The rows of a group lie close to one hidden flat surface of 10 dimensions, which may be shifted away from zero. Surfaces can cross.
Some rows, each with its group after it:
[-19.3  19.2   0.4  13.7 -16.4  11.5  -0.7   5.6  19.4 -10.9 -13.0  13.4
 -11.6  10.7]
(1)
[  5.5  22.1 -14.3 -20.1   0.0  -5.9  -5.0 -45.8 -14.1  36.0  10.0  -1.5
 -19.8   3.0]
(2)
[  6.0   7.3   9.8 -11.4  21.8  -3.0   4.9 -52.6 -39.9  11.2  -8.2   2.7
  -8.2  -8.1]
(4)
[-3.7 -3.9 10.2 -2.4 -8.8 -7.8 -6.1 -4.6 -4.2 15.3 -8.0 10.5 -5.9 -5.6]
(4)
[ -7.1  24.3 -26.0 -25.1  -4.6  38.3  24.6  -2.6  46.2 -17.0   7.2 -16.8
  28.8  -2.4]
(1)
[  7.7  -4.1   4.3 -40.6 -16.3  11.6 -37.1   1.0  19.8  22.0   5.8  45.1
 -25.1 -12.9]
(0)
[-11.2  15.4  16.0 -29.5  -4.4  -9.9 -12.6  -5.4 -52.6  -9.0  -7.1  25.1
 -17.1   1.9]
(1)
[ -5.4 -27.5   4.5   7.8 -19.3  32.7 -10.7   5.7  -8.0  16.2  12.8   7.7
  -6.2  10.7]
(3)
[ -0.3 -22.7   9.5 -21.7 -22.2  -5.0 -18.4   6.9 -16.8  25.1  13.9  22.1
 -28.6  -1.8]
(1)
[ -8.5  10.2  -7.6 -29.7  33.6   9.6 -11.6 -18.0   0.9  16.4  14.7  16.2
 -15.5  10.2]
(3)
[-12.3  37.0  -1.3 -13.4   0.7  -6.7   0.7   8.8   4.5 -12.4 -10.2  14.4
 -13.3  15.8]
(1)
[-12.6  33.9 -22.2 -44.6  -2.3  20.1 -14.8  -2.5  21.1  -5.1  15.8 -14.1
   1.7 -14.4]
(1)
[-20.5   3.7  18.7  10.4  -3.0  27.8 -11.5  29.4  16.1 -18.2  -9.7  -7.0
 -11.4 -10.9]
(0)
[ -0.5  -9.0   8.2  -2.3   6.9  13.0 -29.2  -6.8 -45.4 -11.5   5.6  14.1
  -1.5   1.6]
(4)
[-16.4 -24.0   9.3  -6.6  12.2 -13.4  21.9 -17.7 -23.0 -16.7  -4.4   1.2
   7.2 -21.6]
(4)
[ -1.1 -20.3   3.2  17.3 -19.9   7.9 -14.8  -7.9   2.7  10.7   3.2   6.0
 -21.1  -7.3]
(1)
[-24.5  -1.2   2.6 -35.7  -8.4  21.9 -26.7  31.3  35.8   2.0  18.3 -12.0
 -30.2 -33.6]
(1)
[ -9.1 -15.1  14.4 -13.2   7.7  23.3  24.0 -12.7  -6.2   5.1   0.4   1.0
  -4.9  -5.4]
(4)
[  5.6   0.7  -3.2 -15.9   9.4  17.8  -0.7   2.3   2.1 -24.8  11.1 -16.9
  -9.9 -20.0]
(1)
[ -1.3   3.4 -25.0  -0.3   4.4   4.9  12.6 -12.4   1.1 -42.9   9.5   7.7
  -4.9   4.2]
(4)
[-36.7  25.6 -10.5  27.2 -23.6  16.6  17.1  -4.7 -17.9 -13.7  -1.2  14.4
 -31.9  51.0]
(0)
[-22.7  20.5 -16.7  -8.7  -6.0   1.7   5.6 -38.4   8.0  18.4   7.2 -15.9
 -15.9  -8.0]
(2)
[ 21.9  27.0 -24.4 -24.7 -43.9  11.3   2.2   1.3  -2.7 -31.1   5.8  17.0
  -8.7   7.1]
(4)
[-13.6   8.2   0.8  24.7  -6.8  -9.9  -5.6  -2.0   8.0  11.6  -3.9 -22.2
 -15.2  -5.4]
(2)
[ 8.6  6.4  3.6 -8.2  0.1 14.3  5.1 -9.8  7.2 10.7 -3.2 -1.6 -6.2 -1.5]
(4)
[ 11.9 -17.9 -27.2   6.0  11.6  -5.4   9.6 -28.3   7.7  -0.2  17.8  23.7
 -16.9  18.4]
(3)
[-15.9  -6.5   8.4  29.3  -3.6   2.5   0.9   5.8  16.1  -0.8 -12.4  -9.6
  -6.0  -8.1]
(2)
[-33.4  31.4 -28.9   5.7  -5.1 -22.5 -36.3 -19.5   4.9  -4.5   6.0   4.2
  -8.8  -1.5]
(0)
[ -8.0   2.5  23.9  41.2 -21.2  -4.0   7.4  48.2  -7.2 -28.7 -22.3 -19.7
   1.3   6.0]
(3)
[ 20.1  13.1   9.9 -41.2  -6.7  43.7 -13.1  10.1 -13.0  15.1  13.0 -22.7
  -9.1 -13.3]
(3)
[ -5.2 -54.0  -6.7  26.2  13.0 -14.7  -0.3  27.6  13.9  -3.2  21.2 -11.3
  13.7  -5.6]
(0)
[ -9.5   1.3   6.1  -7.6 -33.9  11.9  -0.8 -13.6  -4.9  15.0  -6.1   0.8
   5.8 -13.5]
(1)
[-12.1 -19.1 -18.5  -5.7   4.0  -8.7   1.2  -1.4  29.9  10.2  17.2   1.6
  -1.2  -8.9]
(0)
[  5.8   5.8  -4.5  -8.6  -5.1 -12.7 -14.5  11.1   4.4 -11.3   3.0   1.4
 -15.5 -12.2]
(3)
[ 18.6   6.2   2.0  -4.4   7.9  13.8  -4.7  12.1  -0.1  -8.9   4.5 -19.7
 -15.6  -9.1]
(3)
[-11.3 -20.3  10.9  65.6 -54.0  -2.6   6.8  37.5   4.5 -36.5 -22.3 -17.0
  -0.7  -7.6]
(3)
[ 23.5   3.1  28.2  12.0  27.4  13.1  -5.8  -3.3  -0.2  40.8 -16.2  11.1
  -4.7  23.5]
(4)
[ 20.0  -5.8 -20.1   1.3   6.5  37.9   6.1 -18.5  18.3 -48.2   2.5  21.5
  12.8  -1.1]
(2)
[ -6.6  48.1  -6.4  -2.3  -3.2 -12.3  20.9 -22.8   9.0 -15.4 -18.1 -13.1
 -30.8  -6.6]
(3)
[-19.0   3.3  -4.5 -11.0 -15.1  17.0  13.1   4.1  25.3 -12.1   0.7  -6.2
  -6.9 -15.4]
(4)
[ -9.3 -21.6  13.7   0.7 -25.6   2.9  -8.4  17.3   3.6  12.1  -0.7  26.3
 -34.6   4.5]
(3)
[ -9.4  -1.3  -2.0 -43.4  31.4  -0.2  -6.7  41.7  17.4  -8.5  13.3  26.3
  29.2  15.9]
(3)
[  6.7  27.7  -5.7  -9.0 -22.0  27.4  25.0   9.9  27.4 -38.2  -7.1 -20.3
 -17.7 -17.0]
(4)
[ -7.1  39.2 -27.7 -20.3 -10.6   7.7 -19.2   5.9   2.9 -50.2   8.0  15.9
 -25.2   4.6]
(2)
[ -9.5  34.8  -1.1   6.0  -8.6 -11.1  20.6  23.0  58.6 -37.8 -24.0 -31.2
 -25.6 -35.7]
(0)
[ 12.5   7.3 -16.3  26.6   5.0  29.4  -0.1 -42.8  15.6  -8.1  -5.4   3.5
   5.7   5.3]
(2)
[-53.1  32.1 -24.6  -6.6  -4.5 -18.0   3.0 -29.4  12.7  -6.9  -4.2  11.9
  29.1   4.8]
(3)
[ 20.8   3.8  -7.2   3.4   7.7   0.4  15.1   4.2   2.4 -22.8  -1.1  -9.4
  11.7   2.0]
(0)
[ 28.8  50.0 -21.5 -22.2 -16.0 -12.5  -5.7  12.2   1.0 -41.4  -9.9  13.2
  24.5   9.2]
(0)
[ 23.2  13.8  18.2  12.4 -19.0  -0.6  -6.6   7.8   0.0  21.5 -17.7 -36.4
  22.1 -17.8]
(2)
[  4.5  16.0  18.4   5.1  13.2 -11.1  -9.3  -0.8  -6.4  21.4 -14.9 -11.8
  -0.2  -2.7]
(2)
[-15.4  21.9  10.4  11.0  18.7  -2.3  24.4  -7.4  16.0  12.4 -20.1  11.5
 -18.2  23.5]
(2)
[  6.5   7.4 -13.2  23.4 -26.4   2.2 -24.5  -8.6   0.2  -6.4   3.8 -16.6
 -21.0 -13.7]
(2)
[  5.1  27.9 -32.7 -26.4 -20.8 -34.2  -5.2 -15.6  12.5  -2.0   5.5   8.5
   5.0  -6.0]
(0)
[  4.3  16.9  17.1   6.7   2.6   4.6   4.4  11.2  16.4   6.2 -21.0   3.0
  -0.6   4.0]
(4)
[-34.1 -15.9  17.8  16.5   7.4  -8.5  -6.9  23.1  -2.0   1.6  -7.8  28.3
   5.3  16.0]
(1)
[ 13.0 -21.4  13.1  -1.6  10.6 -10.4  28.2 -10.5  -4.9   8.1  -5.2 -18.1
  12.4 -19.3]
(0)
[  2.8  28.3 -25.2  28.2 -21.7   3.7 -30.2 -14.3   0.9  -7.2   5.1 -12.7
 -15.0   4.6]
(2)
[ 21.6  23.8  -8.8 -18.1 -21.6   7.7   0.8   5.4  -3.0 -16.2  -3.8   8.3
   6.7   6.5]
(4)
[-49.8 -32.5  10.0  17.4   4.2  14.0 -19.3   0.2   9.6  27.0  10.9  13.2
 -31.8   3.7]
(0)
[-23.3 -18.9  12.2  23.0   7.0  10.7   6.0  18.5  -0.6  -6.5  -2.2  -2.4
  -0.7   9.7]
(0)
[  8.8  16.6  -9.8  -9.5   2.3  31.2  12.1  -9.5   7.6 -36.3   1.6 -17.0
 -15.7 -17.3]
(1)
[ 49.1 -16.7   2.1   3.9  25.0  13.2  43.9 -31.8  10.7  -9.0  -5.0   1.7
 -23.6  -2.0]
(2)
[ 23.4  10.2  -8.2  -5.5  -2.1  -2.8  -6.6  37.8 -17.0 -39.9   3.6  21.2
  10.9  27.8]
(1)
[-27.7  37.7   3.5  22.4 -45.0  21.1  24.8 -12.6  -5.5  -9.7 -22.3 -13.8
  -8.9  13.6]
(3)

New rows, each followed by its group:
[ -9.6 -19.1  12.0  17.6   8.7  -9.3 -14.0  12.8  14.1   8.6   1.0  -3.7
 -38.2 -11.8]
(1)
[ 22.5   6.0  18.7  38.3  14.0   8.7   6.0 -24.6  13.2  -3.1 -25.6 -27.1
 -24.1 -24.5]
(2)
[ -1.1   8.0 -19.1  -8.3   7.3   5.7  12.2  -9.7  20.4   6.7   9.1   4.3
  16.0  16.6]
(1)
[  4.6   6.7  10.9   7.6  17.7  17.9   9.4   0.4  12.4   5.8 -11.2  15.5
 -11.6  22.8]
(4)
[-36.2 -28.7 -20.0  -3.8  48.6  18.1 -15.8  -3.6  25.5   1.4  31.6   6.6
  27.2   5.7]
(1)
[ -2.0  23.2 -23.3  12.2 -24.1  31.6  -0.3 -15.8 -12.1 -14.5  12.3 -11.8
 -29.6  20.5]
(0)
[ 8.3  9.7 -3.8 -5.8 -4.3 -4.4 14.0 17.6 17.3 -4.0 -3.6 -3.1  4.8  6.7]
(1)
[-23.9 -15.5 -23.9  11.3   5.0  18.2 -12.3 -18.4  32.0  20.0  17.4   4.9
  32.2   8.1]
(1)
[-19.4 -38.4 -13.0  -8.7   4.1  26.1   1.8  33.3  59.4  15.3  28.2   5.9
  16.6   5.1]
(1)
[  1.2 -17.9  -6.0  23.2 -26.3  67.3   3.4 -20.2   5.0 -45.6   4.3   6.4
 -32.1 -12.1]
(1)
[  9.1   8.2  -7.4   0.1   9.1  10.9  18.0 -23.9   9.0  16.9  -1.6   7.8
  14.1  19.5]
(2)
[ -8.7  27.8  -6.8   0.3 -31.1   8.0   6.6   5.9  11.7  -2.4 -10.2  24.9
 -21.2  29.3]
(2)
[-24.0 -60.4  12.7  30.2 -14.1  39.0 -18.7  18.5  -3.3  18.0  17.9   6.7
  13.2   5.0]
(3)
[  1.0   6.8   8.3 -16.8  30.9  -3.1 -15.3 -13.1  -9.5   7.2  -1.0  -6.2
  17.2 -16.1]
(2)
[ -4.2   0.8   4.0  10.6 -11.9 -44.5  16.6 -10.9 -20.5  12.5 -11.9   9.1
 -20.2   9.8]
(3)
[-18.1  -5.4  22.5 -15.1  -1.4  38.8  14.5   2.8 -14.3 -43.5  -8.5  -9.3
 -22.1 -34.1]
(1)
[-1.5  5.2  8.4 16.8 -7.7 -8.7  3.9  5.8  3.7 23.5 -9.4 -4.2  1.2 12.7]
(2)
[-23.9   8.1 -14.7 -18.6 -17.5 -10.0 -30.0 -31.4   9.3  29.8  10.0  16.2
 -32.7 -15.1]
(0)
[  2.0  -7.5 -14.6  -4.6  23.7  12.6   0.8   0.3  30.6  -4.6  18.6  10.2
 -58.2   7.5]
(1)
[-37.2  22.5  10.0 -18.4  28.1  -4.0  20.1  -1.0  14.9   3.3  -9.0  18.6
 -27.2  14.6]
(1)
[-11.8  11.9  -2.3 -21.2  38.3  -0.4  38.1 -14.9   8.4  -2.6  -0.1   1.9
   4.2  12.4]
(1)
[-21.0  22.1   5.0  17.6  -4.4  12.5  -4.0  -9.4 -32.4   8.7  -2.9 -32.2
  21.5   8.9]
(3)
[ 17.7  23.3  16.0 -54.9 -26.0 -21.0  26.5  15.9 -10.4  18.6  -8.8 -14.0
   0.2 -15.5]
(1)
[ 17.9  -8.1  -6.2  -5.7 -16.5  -1.8  22.5  -8.7   7.8  19.5   3.1   6.3
   4.3  12.7]
(1)
[-18.4  22.3   2.0  24.1 -15.5 -16.9 -14.3   2.3  27.1  23.0 -17.9  -5.1
  -7.6   1.0]
(1)
[ -2.7 -16.7 -37.3  -1.4  13.2   6.4   7.2 -15.0  10.4 -29.5  30.9   7.0
  -9.3   5.7]
(2)
[  2.4   7.5 -20.6  -8.4  27.5 -43.6  13.6  -2.7  15.4 -19.4   1.1  28.2
  -8.3  15.4]
(3)
[  1.8 -10.8   2.2  -6.3  13.5  13.3  37.9  11.5  16.7  -6.9   1.9  -5.0
  10.6   9.3]
(3)
[ -2.1  11.1   4.8   7.3  10.3 -16.0  19.5   2.3  16.0  -6.7 -17.3  14.2
   9.9  11.7]
(4)
[ 10.8  -5.4   9.7  18.2  12.1   6.6  -8.5  11.4  29.5 -19.0  -7.9  -6.1
 -35.7 -21.8]
(0)
[  5.6   9.3 -24.6  -0.4   3.7 -25.4 -33.2 -37.6  -7.7  43.2  17.3   8.8
 -18.7  12.1]
(1)
[  6.6   3.7  -4.0   3.5   6.8  -7.1  -4.9 -10.2  -8.4 -10.6  -1.8  -2.0
   5.3  -7.2]
(4)
[-19.9 -10.3  24.5  28.6 -25.5 -11.8  -5.3  31.5  -2.8  -4.2 -18.2  13.0
 -30.2   6.5]
(3)
[ 18.5 -25.5 -16.8  20.6  11.0  16.3  35.3  -4.4   2.3 -15.5  18.4 -35.7
   5.4   6.6]
(0)
[-37.3   0.9  17.3 -31.2  -8.9  13.7  33.8   5.5   8.3   5.4 -13.0  24.9
   7.7   5.7]
(4)
[-14.2  11.3  -0.2   4.8   3.4 -27.0  38.6  -5.2  -4.7  -9.4 -15.0 -10.5
  22.9   5.8]
(0)
[ 27.1   4.0   9.4 -11.3  -1.2   5.9  -9.4  29.4   7.1 -24.2  -8.2  10.7
  11.0  -6.8]
(0)
[ -0.5 -18.6 -16.3  22.8  -0.1 -19.5   1.6  11.5   2.1  24.1  19.2 -20.3
  15.6  18.5]
(2)
[  7.4  10.7 -21.1   6.2  38.6  -5.9 -42.9 -21.1   2.7 -11.5   8.1  35.6
  -0.3  13.6]
(0)
[ -5.0   4.1   3.0  -0.1 -25.4   0.1 -19.7  12.9 -12.1  -2.6  -1.2  39.0
 -41.9  21.9]
(1)
[ 21.2  -7.4  -8.9  -3.4 -15.3  35.0  18.2  -6.9  -1.8  -3.5  14.0 -35.0
  18.2  -8.1]
(3)
[-28.1  -4.0   2.5  -0.7 -10.2  14.7 -32.7  19.5  31.8  -1.2   5.2 -11.1
 -18.0 -33.1]
(0)
[-15.6  22.2  -6.9  20.5 -28.2  -2.0  -2.5 -16.1  39.1  29.6 -12.9  -4.2
 -20.4   2.2]
(1)
[ -2.4 -17.7  10.7   8.6 -12.4  27.4  12.0   2.1  25.5 -32.1 -12.3 -17.3
   5.8 -45.1]
(2)
[  7.1  -1.7   2.1 -31.3   5.9  -6.2   1.4  10.5  10.1  12.8  11.9  -8.5
 -34.2 -15.1]
(1)
[ -9.2 -12.6 -26.9   8.2 -39.0  -8.2  -7.5 -10.1 -14.4   1.0  13.6  24.3
  22.7  22.9]
(3)
[ 19.9  11.3 -13.8 -14.5  -6.1  33.4   4.1  -9.9 -15.9 -20.9  10.7  17.1
 -15.6  22.6]
(4)
[-36.8  19.5 -18.6 -14.0  10.3  -4.1 -14.6 -18.9  -2.1  22.9  10.4  27.1
   7.5  30.4]
(2)
[-21.6  12.2 -10.0 -15.6   0.3  19.1  13.7 -47.6  -5.1  11.8   2.8  27.8
 -15.5  15.1]
(1)
[-34.0   0.6 -13.4   6.3  -9.7 -11.0 -36.4 -16.4 -22.6  13.5  15.6 -12.8
  11.7  -8.8]
(0)
[ 20.0  12.9 -21.7 -34.5  18.3  -9.9  15.7 -40.6  27.6  -1.1   8.4  -0.5
 -39.1 -24.4]
(3)
[ 12.5  24.4  12.6 -10.3  16.2  64.9  16.0  -4.2  18.3  -1.4  -6.1 -32.7
 -11.2  -7.3]
(4)
[  7.4 -18.4   2.7 -15.8  21.0  -3.0  -7.4   5.9  -9.6  -3.7  16.0  -7.7
 -26.0 -16.8]
(1)
[ 19.3 -16.8 -33.4  20.1  47.8  26.2 -36.3 -15.1  18.8 -18.9  32.6   4.9
  -5.0   5.7]
(0)
[ -5.9 -17.3  15.8  21.7  25.0  10.5 -23.1  28.3   9.3 -20.6  -2.8 -14.3
  11.9 -18.2]
(0)
[  2.5  -1.0   9.7 -11.7 -20.8 -14.1 -10.3  30.1  17.2  21.6   0.2  -9.3
 -19.6 -13.5]
(1)
[-14.1  -8.1 -22.5  28.8   1.1   9.1  15.2 -36.1   7.0   3.9  17.8 -29.6
 -41.6   0.2]
(0)
[-11.5 -40.0 -12.5  23.7  -6.3  -9.6 -35.3  26.3 -10.7  -1.7  26.5  -5.2
  18.2  -0.4]
(0)
[  1.6 -14.9  13.0  63.7  -8.2  15.6  14.5  14.8  -8.5 -13.4 -11.5  10.6
 -41.7  39.8]
(3)
[  1.1 -16.8  -7.3   4.4 -10.7  21.6  10.0 -15.8  -0.2   8.1  11.8  -4.7
  -0.5   2.9]
(3)
[ 16.4   7.0  -3.9 -22.9  12.3   8.8 -17.0 -41.8 -14.2   8.7   4.7   7.1
  -8.6 -17.1]
(2)
[ -3.4  -7.4  21.8   6.0   7.5  -6.1   1.0 -17.1 -23.6   0.4 -15.3   1.8
 -23.8 -17.1]
(4)
[ 18.1 -25.7  -0.8 -28.2   5.0  35.5  23.7 -53.4 -37.6 -10.8  14.5  -2.8
 -29.5 -23.2]
(1)
[-17.2  37.1 -39.6  -6.0 -20.4   7.5 -16.8 -17.1   7.4 -51.8   9.0   4.1
 -15.2  -7.6]
(4)
[-19.8 -25.9 -16.4   2.7 -13.2 -12.6 -36.5   4.5 -10.9  -4.2  28.4  -3.4
 -17.7 -19.9]
(2)
[ 14.7  29.0 -13.2  19.0   7.9  -0.4   4.8 -26.0   4.7  25.0  -2.6  -4.0
   6.4  32.8]
(2)
[  0.2 -48.7  -7.0  61.0   3.7  -4.9   0.0  16.7   6.3 -21.8   7.8  20.5
  -9.3  24.8]
(3)
[  7.3  -3.2 -18.9   5.7  15.5   3.1   0.1 -21.8  -1.5  12.4  12.0  22.0
   5.5  31.9]
(2)
[ 18.5 -15.7  -2.4  17.4  -4.9  -8.4  10.0 -17.1   0.2  16.9   1.0   0.0
 -11.0   4.4]
(1)
